The rows come from 4 hidden closed curves, with some noise, and rows from the same curve form a group. Each curve winds through 6 dimensions. The rows are also pushed far along 2 directions, which tell nothing about the answers.
Known rows, each followed by its group:
[  6  24  27 -11  21  39 -35  36   6  33  52 -14  70]
(2)
[-25  10  14  26  13 -14  -2  -6 -13 -39  19 -14  -2]
(0)
[  3  -9 -29 -26  30  43 -39 -12  22  59 -19  -4   3]
(1)
[ 17 -30 -44 -13 -11  19 -27 -38  12  27  -1  -4 -62]
(2)
[-10  25  44  25  11 -12   6   8 -14 -29  64 -13  51]
(1)
[ 13  -6  -2 -15   3  -4 -16  27   4  14 -11   3   8]
(0)
[  9  48  45  15  15   2  30  12 -18 -19  53   3  53]
(3)
[  8  19  23 -18  -7   1  -4  33  -1   6   3  23   3]
(2)
[ -9  11   9   7  24   4  -1  27 -19 -12  36 -46  66]
(3)
[  7   8 -32 -24  22  33 -14  -7  14  15   7  -4  44]
(3)
[ 12  28  23 -17  14  25 -17  29   2  27   9  12  22]
(2)
[  0  19   4   1  23  17  16  19 -26  18  13 -28  13]
(1)
[  6 -34 -13  -7 -42 -30  14 -25   5 -13  14  17 -39]
(0)
[  1 -45 -30   8 -18 -24  11 -41   8 -11 -38  -4 -56]
(2)
[-15 -38 -15   6 -35 -42  16   1  -7 -44   4 -10 -14]
(2)
[ 12   8   4 -11  33  34 -30  -6  14  37  39 -24  67]
(3)
[  0 -18  19   3 -19  -8  -9   3  10   8  35   0  15]
(3)
[-28 -18  -2   6 -14 -47  10   8 -13 -48  -6   5 -26]
(1)
[  0  17  24   4  -9 -14  25  52 -35 -20  23 -20  13]
(2)
[ 12  24  18  16   1 -18  21  37 -31 -37  34 -19  22]
(0)
[-11 -22 -55 -15  25  42 -47 -26  23  30   8 -21  11]
(1)
[ 15  22  25  -7 -20 -19  49  40 -25 -17  22  10  23]
(0)
[ 27  -4 -30 -26   2  27  -7 -14  11  41 -13  11 -19]
(0)
[-11 -26 -14  -5  -7 -21 -28 -10  10 -12 -46  15 -65]
(2)
[ 12  -1  19 -10 -20 -25  23  28 -16  -2 -22  15 -28]
(2)
[  4  17   6   0  -3  -3  37  40 -26 -22  14 -15  38]
(1)
[  5  28  58  21   6 -27  24  24 -19 -27  12   7  14]
(1)
[-14  43  19  22  40  15 -17   5  -2 -30  28  -3  39]
(0)
[ 13  24  -2  12  43  53 -23   5   9   7  15 -30  56]
(1)
[ -5  -8 -18   1  39  27 -36  -6   2  24   9 -45  29]
(3)
[  5  13  -3  20  24  21 -11 -26   2 -10  26 -14   6]
(1)
[ -1 -38 -15 -11   9   4 -44 -24  21  42 -38  -1 -48]
(0)
[ -6 -17 -44 -24   2  21 -54 -14  24  13 -24  14 -41]
(2)
[-13  17 -12  14  18  42 -14  -7   4   1  31 -16  23]
(3)
[ 18  -4 -13 -20  24  31 -40  13  16  42  -9  -7  19]
(0)
[ -4  14  45  22  11 -18  21  41 -34 -11  33 -37  33]
(1)
[  4  -7 -21 -19  -3  -1  10  12  -3  11 -29   6 -18]
(1)
[  1 -12  43   7 -22 -56   8  35 -13 -28   4   7  -7]
(0)
[ -1  -8  40   8 -22 -22   7  22  -2  -6  43  -2  32]
(3)
[  4 -24 -17  -6 -25  -2  -2 -20  12  21 -47  29 -86]
(3)
[  2 -16   8  -4 -22  -4  13  32 -12  17   3 -14   0]
(3)
[ 12  36  52  18  -1  -4  29  20 -21 -18  62  -3  50]
(2)
[  2   4  30   6 -22  -9  34  50 -27   1  26 -18  26]
(3)
[-15 -41 -13   3 -17 -27  -7  -5  -5 -12  -4 -17 -33]
(0)

New rows. What belongs after each?
[  8  27  43 -10 -12 -15  17  50 -15  -7   9  19  15]
(2)
[ -3  28  19 -10 -10 -31  44  41 -20 -43   3  18  42]
(3)
[-20  10  12  20 -25 -16  27  17 -16 -48  32   3   9]
(3)
[-10 -42 -35  -1 -15 -10 -13 -20  10 -14  -1 -18 -15]
(2)
[ 10 -51  -7  -1 -50 -49  39  -9  -4 -19 -13   2 -29]
(2)
[-19  20  44  16  -8 -43  16  41 -25 -57   6   9   0]
(2)
[  4 -33 -26 -19 -19  -2   3   6  10   9 -14  -4   8]
(2)
[ -3   5  -9  -6 -31 -29  42  26 -24 -45  -2  12 -16]
(2)
[-16 -25   5  -3 -18 -42   2  19  -2 -32 -42  10 -31]
(2)
[  0  -3  46  17 -26 -45  22  39 -31 -31  40 -18   4]
(2)
[  8  -2   4  -4  21  21 -22  -7   7  25  43 -26  52]
(3)
[  2  -9  17  10   4 -10 -28 -19  24 -17   4  17   1]
(1)
[  9  25   1   2   6  -6  36   9 -26 -18   0  -6   2]
(3)
[ 15  28  18 -12  39  24  -5  20  -4  29   9 -17  62]
(3)
[-20   4  16  20   2  -8  13  -7 -16 -26  41 -20  12]
(0)
[ 24 -25  -5 -14 -55 -45  40  -5  -2 -24 -10  38 -43]
(1)
[-11 -10 -39   6  34  28 -57 -54  26   9 -21  -2 -44]
(0)
[ -1 -34 -21  -6   8 -15 -33 -31  13  13 -40  -4 -52]
(3)
[ 14  25  15 -11  46  40 -27   8   8  41  38 -26  86]
(3)
[ -3 -15  23   4   7 -12 -17   0  15   6 -12   2   8]
(2)
[ -5  -4  -6  10  16  19 -21 -25  21  -3  21  -6  33]
(2)
[  1   9  25  12 -19 -40  39  43 -22 -59 -14   5  14]
(1)
[ -2 -23 -41   3  20  31 -36 -54  33  18  -6  -7  -5]
(2)
[ 12 -42 -12 -14  -8   6 -44 -32  35  39  -7   9 -24]
(2)
[  1 -42 -31   1  -5   5  -8 -23  11  14  -6 -28  -1]
(2)
[  7 -15   2   3 -40 -36  22   6 -21 -30  19   2 -39]
(2)
[ 22  27  30   6  32  36  -4   0   3  40  16 -12  40]
(2)
[ 23 -40 -38  -8  10  23 -21 -55  28  54 -47  -7 -54]
(2)
[ -3 -31   4  -7 -27 -16   2  25  -3  12 -16  -5 -18]
(3)
[  2   8 -14  -1  11  -5  -9  -1  -2 -18 -28  13 -32]
(0)
[ 16  -4  15  12 -23 -43  31  14 -29 -28   4  -3 -40]
(0)
[  1  46  32   7  38  34 -27  12   1  10  28   0  33]
(2)
[  2   2 -21 -17 -14   2  18   9   4 -13 -13  20   7]
(2)
[ -2   0  20   3 -39 -49  46  50 -41 -46   7  -3 -20]
(2)
[ -5  36  18  15  -8 -26  51  17 -31 -59  29   3  22]
(3)
[ 18  37  16  -9  18  33  13  29 -11  22  34 -10  56]
(0)
[  3 -43  -2  -9 -60 -45  36  23 -13  -7 -24  10 -56]
(3)
[ -2 -14  -5   2  16  12 -37 -38  20  20  19   1 -12]
(1)
[  6   8 -24 -16  -6  32   6   2   9  13  16   7  23]
(3)
[ 15 -41 -40 -27 -43 -14  15 -13  14   7 -21  20 -32]
(2)
[  3  -5  -8 -22 -35 -48  43  14  -8 -44 -23  38 -10]
(3)
[ 21 -25 -27 -16 -38   6  18 -14   5  28  -6  13 -48]
(3)
[  0  -3  -8  -3  -8 -15  29  17 -28  -2   1 -17 -19]
(1)
[ 16   5  23   0 -44 -27  45   3  -8 -16  13  39 -26]
(3)
[  8 -29  -5  -3 -60 -58  35   1 -21 -44   3  17 -68]
(2)
[ -2  -4 -42  -2  33  28 -38 -37  14  15 -39  -3 -51]
(0)
[  9 -10  -6   3  -1  10 -18  -6  -5  14  25 -21 -20]
(2)
[-12  -5 -25  -6  36  32 -53 -27  27  18 -12  -7  11]
(3)
[-17  16 -27   3  53  50 -46 -25  13  18  13 -21  19]
(1)
[  5 -24 -38 -27 -30 -13  13  -9  16 -10 -40  35 -31]
(2)
[  9 -18   0   2   0   6 -26  -6  -2  22  19 -24 -22]
(2)
[  2   2  47  -6 -38 -46  28  63 -27 -26  27   6  13]
(2)
[ -1 -10  26  17 -16 -26  40  23 -19 -21  30 -27  47]
(2)
[ -3 -18 -30   3  19  31 -35 -47  32  14   5  -7   9]
(2)
[-21 -16 -11   9  15  -1 -32  -1   2 -13   7 -25   6]
(0)
[ -8  18 -25   4  27  27 -11 -29   4  -4   9   1  -7]
(1)
[-12   7  41  29 -18  -9  17  26 -18 -20  63 -19  33]
(3)
[ -7  -8 -48   1  15  55 -40 -42  25  27   4  -6 -20]
(3)
[ 25   7   0  -4  14  39 -14 -29  15  41  30  -5  17]
(2)
[  9  -4 -21  12  18  23 -22 -45  12   3  12  -9 -20]
(1)
[-13  -6 -26 -10 -34 -27  43  11 -18 -47  -4  13 -20]
(0)
[ 25   8   8  -3  26  36 -14 -18  13  51  -5  -5   8]
(2)
[  5  -6 -10   9  39  52 -23  -9  11  44  31 -55  69]
(2)
